The first 11 rows are patterns. Each new row is the sum of 3 different patterns, raised or lowered, with some noise. Before adding, each is slid sideways (what falls off one end comes back at the other) and multiplied by a number that may be negative. Names go in the order of the patterns.
Some rows, each with the names of its patterns after it:
|  -2 |  -8 | -16 |  -1 | -10 |   2 |  -1 |   6 |  -6 |   8 |  15 |   3 |   7 |  -3 |   9 |  -6 |  14 | -14 |   8 |   5 |  -5 |  -1 |  15 | -12 |  -8 |  -8 | -12 |   0 |  -1 |  -6 |  -1 |  -1 |   7 |   6 |  -2 |  -1 |   1 |  -8 |  20 | -21 |  13 | -11 |   5 | -10 |   2 |  -5 | -> (5)
|  -1 |   2 |  -3 |  -5 |  -7 |   5 |  -3 |  -9 |  14 |  -6 |   3 |  -1 |  24 |  -8 | -17 |  -2 | -18 |  18 |   0 | -22 | -21 |  -3 |  -1 |  -1 |  -1 |  -7 |  14 | -22 | -12 |   0 |   0 | -11 |  -5 |  -2 |   2 |  -7 |  -1 |  -2 |   1 |  22 |  -4 |  15 |  10 |  16 |  33 |  -3 | -> (7)
|   1 |  -2 | -17 | -11 |   2 |   2 |   2 |  -2 |   8 |  24 |  -2 | -10 |   9 | -16 |  -6 | -13 |  -3 | -29 |   1 |  -9 |   7 |  -1 |  -7 |  -5 |  13 |  -7 | -22 |   0 | -18 | -10 |  -4 |  -8 |  14 | -16 |  -6 |  -3 |   3 |  -6 |  29 |  -3 | -16 |  -3 |   9 |  -1 |   8 | -13 | -> (2)
|  -1 |   9 | -16 |  11 |  -8 | -10 |  -2 |  -9 | -12 |  10 |   0 |  12 |  -5 |  -7 | -11 |  21 |   4 |  33 | -33 |  -2 |   2 |  -3 |  -3 |  12 |   6 |  13 |  27 |  -8 |  -9 |  16 |  -6 |  25 | -10 | -17 |  -5 | -33 |  -9 |  17 |   1 | -14 |  -5 |   1 |   1 |  -4 |  14 |  -5 | -> (4)
|  -1 |  12 |  -2 | -28 |  -3 |   9 |   0 | -33 |   0 |  -3 |   0 | -13 |  -4 |  -2 |  -9 |  -5 |  33 |  -3 |  -6 |  -2 | -20 |  -4 | -15 |   3 |   1 |   6 |  -5 |   1 |   0 |  17 |   5 |  -6 |  -6 |  -9 |  -3 |   1 |  -3 |  -1 |  33 | -11 | -13 |  -7 |   9 |   7 |  20 | -12 | -> (0)
|  12 |   2 |   3 |  -6 |   0 |  -7 |  11 |  -2 |  -7 |  -1 | -14 | -18 |  33 |   5 |   2 | -12 | -20 |   6 |  10 |  -2 |   3 |   2 | -32 |   9 |   5 |   8 | -33 |  -3 |   8 | -25 |  11 |  -2 |  19 |   9 |  -1 |  33 | -18 | -14 |   9 | -16 |   9 |  -5 |   3 |   5 |   1 | -33 | -> (10)
| -14 |  22 |   1 |   6 | -13 |   3 |   4 |  13 |   1 |  -8 | -23 |  -5 | -33 |  33 | -12 |   3 | -15 |   7 |   1 |   0 |   6 |   9 |  17 |   0 | -11 | -15 |   0 |   3 |  -1 |   8 |   2 |   1 |  -7 | -17 |  -3 | -24 |  19 |  -9 |  -5 |   9 |   5 |  10 |  -2 |  -2 |  -6 |  28 | -> (8)
|  22 | -10 |   1 |   0 |  -3 | -25 |   5 |  -5 |  -5 |  -8 |   6 |  -4 |  -6 |  -1 |  -2 |  -3 | -11 |  19 |  -8 |   7 |  -3 |   8 |  -9 |   4 |   7 |  -5 | -13 |  12 |   1 | -33 |   4 |   2 |   1 | -28 |  -2 |  -2 |  -4 |   2 |  -5 |   6 |   6 |   2 |  -2 | -15 |   3 | -23 | -> (3)
|   2 |  -2 |  -1 |  10 |  -3 |  10 |  -1 |  26 |  15 |  33 |   7 | -33 |  -2 |  -5 |   0 |  12 |  14 |   7 |   2 |  -9 |   7 |  -4 |  -1 |  23 |  -3 | -19 |  33 |   1 |   3 |   5 |   5 |   0 |   4 |  -7 |  15 |  -6 | -20 |  -6 |  -4 |   0 |   6 | -14 |  16 |  -3 | -23 |   2 | -> (1)
|   0 |  -6 |   2 | -13 |  33 |  -3 | -17 |   2 |  -3 |  -8 | -17 |   0 |  -2 |  18 |  -6 |   2 |  -5 |  18 |  -2 |  -1 |   0 |  13 |   3 |  17 |  -1 |   3 | -21 |  29 |  -7 |  -1 |   5 | -11 |  -7 | -15 | -17 |  -6 | -16 |  -4 | -13 |  18 |  10 |  12 |   0 |   2 |  10 |  -4 | -> (6)
|   3 |  -1 | -10 |  -5 |  20 |  17 |   8 | -18 |   0 |  -7 | -15 | -19 |  -8 |   1 |  13 | -26 |   4 | -12 | -17 |   5 |   3 |  -3 |   1 | -18 |   5 |  12 |  -1 | -14 |  33 |  -3 |  14 |  12 |  -3 |   7 |  -4 |   6 |  -5 |   9 |   0 |  -5 | -19 |  12 | -31 |   8 |   5 | -10 | -> (9)

New rows, each followed by the names of its patterns:
| -22 | -26 |  -6 |  22 |  -7 | -20 |   3 |  -2 |  -2 | -11 |  -5 |  -7 | -16 |   4 |  -3 | -23 |  15 |  12 |  -6 | -23 |   3 |   4 | -12 | -10 | -18 |   3 | -13 |   4 | -20 |  15 | -15 |  -9 |  -8 |  23 | -15 |  -2 |  18 |  -7 |   6 |  16 |   1 |  19 | -29 |  -8 |  -2 |  -4 | -> (2) (8) (1)
|   3 |   2 |   5 |  28 | -26 | -19 |  -3 | -18 |   5 |  22 | -15 |  -5 | -32 |  21 |  -8 |   5 |  24 |   5 |  15 | -35 |   3 | -45 |  24 |  -6 | -16 |  -5 | -25 |  -6 |  -8 |   5 |  47 |   7 | -22 |  19 |   7 |  -7 |  -7 |  17 |   8 |   1 |   7 |  15 | -24 |  15 | -14 |  -7 | -> (4) (8) (3)
|  9 | 18 |  6 | 36 | 12 | 21 |  7 | 37 | 12 | 17 |  7 | 25 |  7 | 36 | -3 | 24 | 10 | 36 | 18 | 20 | 19 | 13 |  8 | 12 | 10 | 10 |  2 | 11 | -9 | 21 | 19 | 19 |  4 | 15 | 10 | 20 |  5 | 17 | 20 |  9 | 33 | 10 | -8 | 21 | 10 | -2 | -> (5) (2) (6)
|  11 |  24 |   2 |  13 |   6 |  23 | -21 |  65 |   5 |  14 |  -2 |   9 |   7 |  29 |  -3 |   5 |  16 | -14 |   9 |  18 |  23 | -12 |  15 |  18 |  -5 |  10 |   6 |  43 |   0 |  18 |  36 |  -3 | -16 |  26 |   0 |   9 |  -2 |  20 |  12 |  -1 | -18 |  41 |  20 |   9 |  18 |  24 | -> (5) (10) (3)
|  25 |  27 |  46 |  21 |  10 |  30 |  43 | -16 |  32 |  14 |   2 |   6 |  21 |  44 |  14 |  49 |  -5 |  18 |  51 |  65 |   9 |  47 |  37 |  17 |  36 |   6 |  61 |  43 |  28 |   9 |  19 |  24 |  36 |  17 |  33 |  38 |  49 |  27 |  15 |   2 |  35 |  10 |  17 |   6 |  36 |  18 | -> (7) (3) (9)
|  16 |  22 |  -6 |  14 |  15 |   2 |  -1 |  19 | -13 |  14 |   1 |  -5 |  -8 |   7 |   2 | -13 |  -6 | -25 |   9 | -23 |  28 | -30 |  15 |  -9 |  10 |  21 |   5 |  24 |  24 |   5 |  10 |  41 |   0 |  -9 |  -4 |   7 |   2 |  14 | -13 |  -3 |  -2 |  -7 |  -4 |  11 | -31 |  15 | -> (5) (3) (6)
|   8 |  16 |  13 |  -1 |  -6 |   2 |   8 |  11 |   3 |  20 |   3 |   0 |  -2 |  10 |   3 | -14 |  12 |  -8 |   9 |  -7 |  17 | -15 |  21 |  16 |  -7 |  -4 |  11 |  -5 |  -1 |  24 |  10 |  18 |  -8 |   5 |  -3 |   3 |  12 |  -5 | -11 |  11 |   6 |   4 |  -2 | -13 |  11 |   3 | -> (5) (0) (3)
| -16 |  14 | -14 |  25 |   2 |   3 | -13 |  10 | -17 |   2 |  -7 |  -3 |   3 |   1 |  -9 | -14 |   9 |   3 |  -7 |   2 | -25 |   9 |  -3 |  13 | -11 |   6 |  23 | -10 |   7 |  20 | -12 |  -8 |  -6 |  -5 | -17 |  -3 |  16 |   3 |  -8 |  -1 |   9 |  15 |  -5 |   3 |  -8 |  18 | -> (5) (7) (3)
| -13 | -28 | -11 | -11 | -29 | -30 | -25 |   0 |  20 | -39 |  -5 |   1 |   3 | -15 |  -1 |  -3 |  -9 |  20 | -18 | -12 | -15 |  -7 |  23 | -23 | -11 | -39 | -28 |  -3 |  20 |  -1 | -18 |  -9 |  -8 |  -3 | -27 |  33 | -10 |   1 |  -1 | -11 |  -1 | -13 | -17 |   1 | -15 | -22 | -> (7) (4) (8)
|   0 |  22 |  -9 |  44 | -10 |   4 |  16 |  14 | -20 |   2 |   7 |   8 | -22 |  17 |   4 |   6 | -20 |  -2 |  -3 |  -6 | -22 |  38 |   3 |  -6 |   0 | -19 |   5 |  -9 |  16 |  12 |   1 |   4 |   0 |   4 |   8 |  17 |  17 |   2 |  18 | -17 |  10 |  18 |  13 |  37 | -10 |  -6 | -> (7) (0) (8)
|  -1 |  -4 |  -1 | -17 | -19 | -10 |  39 | -17 |  42 | -20 |  25 |  -2 |  39 |  -4 |  13 |   4 |  -4 |   7 |  -8 | -14 |   6 |  32 |  -7 |   3 |   6 |  -7 |   7 | -22 |  22 |   4 |  13 |   4 | -11 | -20 |   5 |  -4 |   7 | -10 |   6 |   2 |  14 | -18 |  13 |   2 |  10 | -12 | -> (5) (2) (8)
| 15 | 16 |  7 | 13 | 36 | 12 | 21 | 25 | 27 | 13 | 21 | 34 | 25 | 13 | 12 | 23 | 15 | 19 | 20 |  6 | 17 | 20 | 11 | 16 | 23 | 22 | 32 | 19 | 15 | 19 |  6 | 34 | 28 | 26 |  3 |  4 | 23 | 10 | 24 | 22 | 34 | 25 | -5 | 35 | 23 | 13 | -> (0) (10) (1)
|  15 |  35 |  -3 |  -4 |  39 |  -5 |  34 |  -6 |  -1 | -27 | -31 |  -8 |  22 | -11 |  -4 | -11 |  -2 |  -5 |   5 |   6 | -13 |   4 |  -7 |  -3 |  11 | -30 | -27 |  -6 |  -7 |  -3 |  10 |   7 |  11 | -18 | -15 | -16 |  16 | -11 |  28 | -32 |   3 | -20 |   4 | -18 |  11 |  19 | -> (7) (4) (8)
| -11 | -10 |  16 | -17 |  10 |   5 |  10 |  -1 |  -1 |   1 | -10 |  -3 |  17 | -11 |  -3 |  15 |  -3 |   1 |   6 |   6 |   2 |   5 | -18 |   9 |  -6 |  -7 |  -3 | -16 |   4 |  11 | -28 |   2 |  21 | -17 |   0 |  -2 |  22 |  13 |   6 |  -5 |   8 |  -7 |   8 |  -2 |  16 | -11 | -> (2) (3) (1)
|  42 |  10 |  25 |  51 |  40 |  33 |  25 |  17 |  24 |  32 |  33 |  26 |  58 | -10 |  47 |  43 |  36 |  29 |  44 |  37 |  29 |  34 |  44 |  50 |  53 |   6 |  41 |  -8 |  50 |  38 |  17 |  42 |  33 |  29 |  29 |  30 | -24 |  47 |  50 |  21 |  36 |  19 |  45 |  51 |  37 |  43 | -> (4) (10) (6)
| -12 |  -7 |  14 | -51 |  12 |  13 | -14 |  -3 |   6 |  -6 |   1 |  35 |  25 |   7 | -20 |  12 |  -5 | -19 | -36 |   2 |   5 |  22 |   0 |   1 | -12 |  -3 |  39 |   3 | -10 |  17 | -25 |  13 |   0 |  -4 |  21 |   2 |   3 |  24 |  18 |  21 |  22 |  -5 |   7 |   7 |  11 |   5 | -> (0) (10) (9)
|  47 |  -7 |  22 |  41 |  11 |   3 |  33 |  18 |  42 |   5 |  -9 |  14 |  47 | -21 |  41 |  12 |   9 |  19 |  31 |  29 |  33 |  22 |  12 |  -7 |  34 |  -6 |  46 |  42 |  10 |   1 |  50 |   6 |  13 |  26 |  21 |  16 |   3 |  -2 |  22 |  20 |  37 |  39 |  42 |  28 |  20 |  -6 | -> (5) (8) (9)
| -16 | -33 | -28 |  -6 | -32 | -43 |   0 | -36 | -73 | -24 | -29 | -32 | -22 | -18 |  -9 | -18 | -36 | -31 | -34 |   3 | -48 | -34 | -42 |  -6 | -28 |  -3 | -30 | -28 | -49 | -17 | -65 | -28 |  -9 | -31 | -38 | -52 | -54 |  -8 | -37 | -37 | -38 |  22 | -22 | -15 | -40 |  14 | -> (5) (0) (6)
|  -7 |  17 |   0 | -10 |  -6 |  10 |  -1 |  11 |   5 |  31 | -28 |  32 |  -2 | -14 |  13 | -14 |   6 |  14 |   9 | -29 |   2 | -25 |  14 |  -9 |  16 |  15 |  18 | -12 |  -3 | -22 |  51 |   1 |  29 |  -5 |   4 | -10 |   8 | -11 |   0 |   0 |  -9 | -12 |   4 | -38 |  14 |   6 | -> (4) (8) (9)
| 37 | 26 | 16 | 39 | 26 |  9 | 31 | 14 | 17 | 20 | 44 | 55 | 17 | 40 | -1 | 33 | 43 | 64 | 10 | 33 | 17 | 27 | 26 | 15 | 55 | 50 | 43 | 23 | 24 | 45 | 31 | 42 | 21 | 32 | 26 | 12 |  5 | 41 | 16 |  6 | 11 | -6 | 35 | 26 | 32 | 17 | -> (7) (4) (9)
|  10 |  43 |  10 |  51 |  16 |  37 |   8 |  14 |  29 |   5 |  27 |  34 |   8 |  12 | -31 |  33 |  43 |  37 |  17 |  36 |  36 |  25 |  26 |   2 |  70 |  25 |  21 |  23 |  22 |  22 |  22 |  21 |  40 |  16 |   5 |   7 |  11 | -23 |  21 |  -8 |  -7 |   2 |  19 |  29 |  11 |  23 | -> (7) (8) (9)
|   8 | -13 | -13 |   8 |   9 |  -4 |  -4 | -17 | -12 |   4 | -10 |   2 |   3 | -21 | -27 |   2 | -32 |   2 | -14 |   5 |  -8 |  -4 | -11 |  31 |  16 |  42 | -17 | -34 |   7 | -19 |  15 |  11 |  10 |  17 |  12 | -17 |   4 |   6 | -23 |  23 | -19 | -22 |  25 | -18 |   3 |  26 | -> (4) (1) (9)
|  -5 |  20 | -10 | -16 | -19 | -21 |   5 |  -2 | -30 |   2 |  18 |  -9 | -14 |  -7 |  21 |  -3 |  -5 |  -2 |  12 |  -7 | -10 |   6 | -10 | -32 | -19 |   6 | -24 |  15 | -11 |  13 | -12 |  -9 | -13 |   6 |  -4 | -16 | -16 | -20 |  -6 |  -7 |   0 |  -2 | -22 |  -9 | -11 | -31 | -> (5) (2) (0)
| -61 | -15 | -16 | -14 |  -8 | -23 | -24 | -25 | -35 | -14 | -21 | -30 | -16 | -41 | -18 | -27 | -32 | -23 |  -5 | -35 | -11 | -20 | -58 | -16 | -16 | -19 | -20 | -30 | -59 | -24 | -23 | -57 |  12 |  -9 | -19 | -41 | -19 |   5 | -29 | -22 | -16 |   2 | -22 | -27 | -42 |  -6 | -> (5) (0) (8)
|   3 |   5 | -22 | -12 |   3 |   4 | -22 |   2 |  -8 | -32 |  -1 |   3 |  -3 | -21 |  17 | -20 |  12 |  -5 |  14 |  -5 |  21 |  -2 | -11 | -11 |   8 |  -7 | -43 |   4 |  -3 | -14 | -21 |   8 |   3 |  -1 |  25 |   1 |  11 |  -3 |  -7 |  11 | -14 |  -4 | -11 |  29 | -13 |  12 | -> (2) (3) (9)
| -15 |  -2 |   1 | -13 |  -7 |  10 |  -4 |   0 |  18 |   8 |  16 |  16 |  15 |  27 |  -2 |   1 |  -4 |   4 | -10 |   7 |   4 |   7 | -18 |  23 | -11 |  -3 |  -3 |  25 | -10 | -10 |  -3 | -10 |  11 |   5 | -11 | -16 |  -1 |   1 |   1 |   0 | -12 |  13 | -21 | -11 |   0 |  -1 | -> (5) (7) (3)
|  12 |  -8 |  29 |  -5 |  -8 |  -2 |  34 |   3 | -23 |   7 |   5 |  -3 |  -8 |   5 |   7 |  26 |   7 |  12 |  -8 |  26 |  -2 |  27 |   5 |  17 |  16 |  15 |  -3 |   8 |  -3 |  27 |  -3 |  13 |  18 |  -9 |   0 |  -5 |  -9 |  -2 |  14 |  -2 |   6 |  18 |  25 |  14 |  11 |  16 | -> (5) (3) (6)
|  -1 |  15 |  22 |  -5 |  -7 | -15 | -22 |  24 |  -5 |   4 |   6 | -17 |  -7 | -16 | -14 | -31 |  22 | -11 |  -5 |  26 |   8 |  19 |  -5 |   2 |  -2 |  24 | -11 |  10 | -10 |   3 |  -7 |   4 |  -6 |   5 |   1 | -13 | -35 |  -8 | -16 |  47 |  -9 |  -8 | -15 |  11 | -11 | -12 | -> (8) (6) (9)
| 22 | 20 | 12 | 20 | 27 | 19 | 15 | 14 |  2 |  1 | 33 | 33 | 24 |  9 | -3 | 32 | 30 | 11 | 33 | 31 | 10 | 34 | 19 | 21 | -1 | 21 | 27 |  4 | 28 | 21 | 33 | 19 | 23 | 24 | 28 |  1 | 31 | 12 | 36 | 21 | 25 | 25 | 23 | 19 | 25 | 38 | -> (5) (10) (8)
|   9 |  22 |  -6 |  26 |  -9 |  15 | -18 |  21 |  13 | -25 |  -5 |  25 |   2 | -33 |   6 |  -1 |   3 |  10 |   2 |  16 |  15 |   9 |   3 |  -6 |   6 |  -6 |  15 |  17 |  -4 |   0 |   8 | -21 |  10 |  13 |  -1 | -10 |  11 |  -8 |  16 |  13 |  18 |   6 | -23 |  29 |   1 |  10 | -> (5) (3) (1)
|   2 |  16 |   8 |  -6 |  22 |  -8 |  21 |  10 |  38 |  15 |   7 |   4 |   5 |   7 |  39 |   2 |  22 | -18 |  17 |  18 |  14 |   7 | -10 |  38 |   0 |  17 | -21 |  10 |   8 |  34 |  17 |  23 |  28 |  11 |  26 |  10 |  13 |  39 |   4 |  43 | -11 |  11 |  12 | -10 | -19 |  34 | -> (5) (4) (8)
|  25 |  15 |  34 |  10 |  25 |  25 |  22 |   4 |   3 |  22 | -13 |  41 |  21 |   8 | -21 |  21 |  14 |   7 |  -7 |  18 |  34 |   8 |  14 |   1 |  32 |  22 |  16 |  18 |  11 |  21 |   1 |  27 |   8 |  -6 |  44 |   5 | -11 |  28 |   7 |  12 |  -2 |  10 |   6 |  15 |   6 |  18 | -> (8) (3) (6)
